There are 3 ways to turn a row about zero (a turn may also mirror it). The second row of each pair is the first, turned, with some noise. The first 27 pairs use one turn. New pairs use 3 turns, one after the other, and a turn may come again.
In the rows, 128 means zero.
Some pairs, each with its turns in order after it:
[127 152 151 156 142 110 123 153]
[ 99 133 120 150 145 127 104 156]
k_730

[176 140  91 134 106 118  85 160]
[178 152 121  99 109  84 102 136]
k_750

[127 104 127 123 141 112  95 143]
[116 128 148 133 125 110  94 145]
k_290

[173 131 161 102 171 130  82  97]
[ 57 121 115 159 103  85 137 156]
k_290

[141 112  99  85  33 140 146 186]
[149 120 212  79 136  59 169 147]
k_730

[ 99 113 196 136  92  84 159 109]
[ 98 211 105  96 114 104 125 145]
k_730

[141  63 118 176 134 118 128 171]
[105 138  76 104 171  78 105 130]
k_750

[108 155 113 175 139 126 117  77]
[118 126 103 154  89 128  81  96]
k_730

[165 109 141  98 115 114  94 197]
[128 116  95  69  89 100  89 147]
k_750

[133  99 134 115 123 128 110 140]
[134 130 153 127 120 111 119 152]
k_290

[139 153  98 147 193 154 117 126]
[ 67 155 121 115 116 135 121  81]
k_290

[ 79  69 112 145 155 193 148 137]
[143 200 185 147 102 161 127  99]
k_290

[ 93 131 135  96  95 109 137 147]
[110 103 135 117  91 113 161 141]
k_750

[134 106 167 116 119 116 133 140]
[144 107 158 143 130 117 142 147]
k_290

[171  99 107  92 127 131 120  61]
[119 127  88 152  55 121 123 158]
k_290

[141 170 134 132 136 144 114 150]
[119 113 136 172 143 118 130 140]
k_730

[ 97 117 129  80 106 163 106 160]
[164 181 142 128 138  81 126 141]
k_290

[120 113 142 115  87  96 157 119]
[125 170 129  87 128  99 133 121]
k_730

[ 99 138 106  99 105  79 129 204]
[ 94 130 139  82  70  66 150 132]
k_750

[133 135 137 107 131  75 154 155]
[ 94 105 156 118  99  99 110 118]
k_750

[131  90  96 122 134 156 163  76]
[141 151 115 155  58 166 135 120]
k_290

[101 179 137 171 124 141 121 129]
[142 150 120 146 115 134 161  69]
k_750

[110 164  90 126 129  94 124 104]
[151 120 108 132 138 100  83  98]
k_730

[132  99 103 122 151 197 129  96]
[142  91 124 134  83 170 169  99]
k_730

[112 140 187 161 123 142  85  99]
[142 130  71 181 107 166 132 101]
k_750

[104 144 175 122 175  70 173 129]
[ 47 112 162 154 111 136 104  88]
k_750

[106 130 135 135 104 100  75  73]
[175 180 123 146  94 125  82 122]
k_730

New pairs, each followed by its turns in order:
[ 96 122 105 170 115  95 121 101]
[103 101 102 174 149 163 121 127]
k_750 k_750 k_290

[126 110 136  98  84 178 123 115]
[ 86  86 129 116 150 166 131 143]
k_750 k_730 k_750

[151 126  69 115 114 143 147 109]
[105 148 166 112 172 138 151 130]
k_290 k_750 k_730

[ 98 147 172 139 107 152 129  82]
[150 139  96 142  94 118 174  89]
k_290 k_290 k_730

[188 117  76  99  96 104 144 125]
[197 138 163 123 110 113  93 161]
k_750 k_750 k_730

[154 152 100 139  91  62 201 137]
[154  71 111 202 153  80 131 112]
k_750 k_730 k_730

[171 175  81 138 116 115 167 141]
[100 122 140 122 166 139 162 197]
k_290 k_750 k_730

[128 132 122  58 129 128  96 146]
[ 85 154 120 109 176 121 135 149]
k_750 k_730 k_730

[119 163 177 131  93 126 137  53]
[135  80 106 124 147 198  94  87]
k_750 k_750 k_730

[148 115 131  87 117 126 103 122]
[138 148 128 128 171 125 144 147]
k_750 k_290 k_730

[ 95 156 138 147 125 142 111 131]
[122 110 136 174 129 116 141 140]
k_750 k_730 k_750

[ 97 147 121  77  85 157 115 221]
[ 79 149 111 174  72 113 153 203]
k_730 k_750 k_750

[191  77 109  86 132 114  98 157]
[101  78 134 103 167  60 141 106]
k_290 k_730 k_290

[120 142  90 139 205 179 193  52]
[ 76  88 211  93 126 143 155  43]
k_730 k_750 k_290

[ 97 120 154 157  80 171 128 124]
[121 164 138  61 125 131 117 101]
k_730 k_750 k_730

[ 83 121 162 127 128 196 111 164]
[141  76 128 103 123 173  74 152]
k_730 k_290 k_750

[135 110 119 122 111  85  51 156]
[134 146  67  85 158 104 129 170]
k_730 k_290 k_730

[108 126 125  87 164  88 142  74]
[144 120 112 105  93 155  79  76]
k_730 k_750 k_750

[139 100 135 113 142 130 128  83]
[131  91 110 129  96 145 114 110]
k_290 k_750 k_290

[ 93 138 101 142 123 100 138 161]
[101 127 150 105 110  87 139 129]
k_730 k_730 k_290

[139 128 115 130  84 154 174 173]
[ 90 136  65 100 103 135 139 137]
k_750 k_750 k_750

[139 105 191 113 112 149 143  85]
[158 142  81  97 114  98 135 176]
k_290 k_730 k_730

[108 113 118 114  91 175 139 119]
[112 126 175 101 142 156 157 118]
k_730 k_290 k_730

[ 56 125  94  97 130  75  90 105]
[ 85 110  59  65 162 124 110 131]
k_290 k_750 k_290

[191  70 123 127 138 106 123 135]
[149 108 157  49 125 114 122 130]
k_290 k_750 k_730

[109 192 154 111 171 179 164 106]
[ 56 160  76 151 113 169 124 130]
k_290 k_750 k_730

[142 120 132 111 104 166 176 139]
[142  83 106 155 117  98 136 101]
k_750 k_290 k_750

[101 157  92 111 151 106 156 166]
[105 159 131 117  80  84 137 129]
k_730 k_730 k_290

[ 75 149 179 163 138 120 117 139]
[167 114  84 139 124 137 102 181]
k_750 k_730 k_290

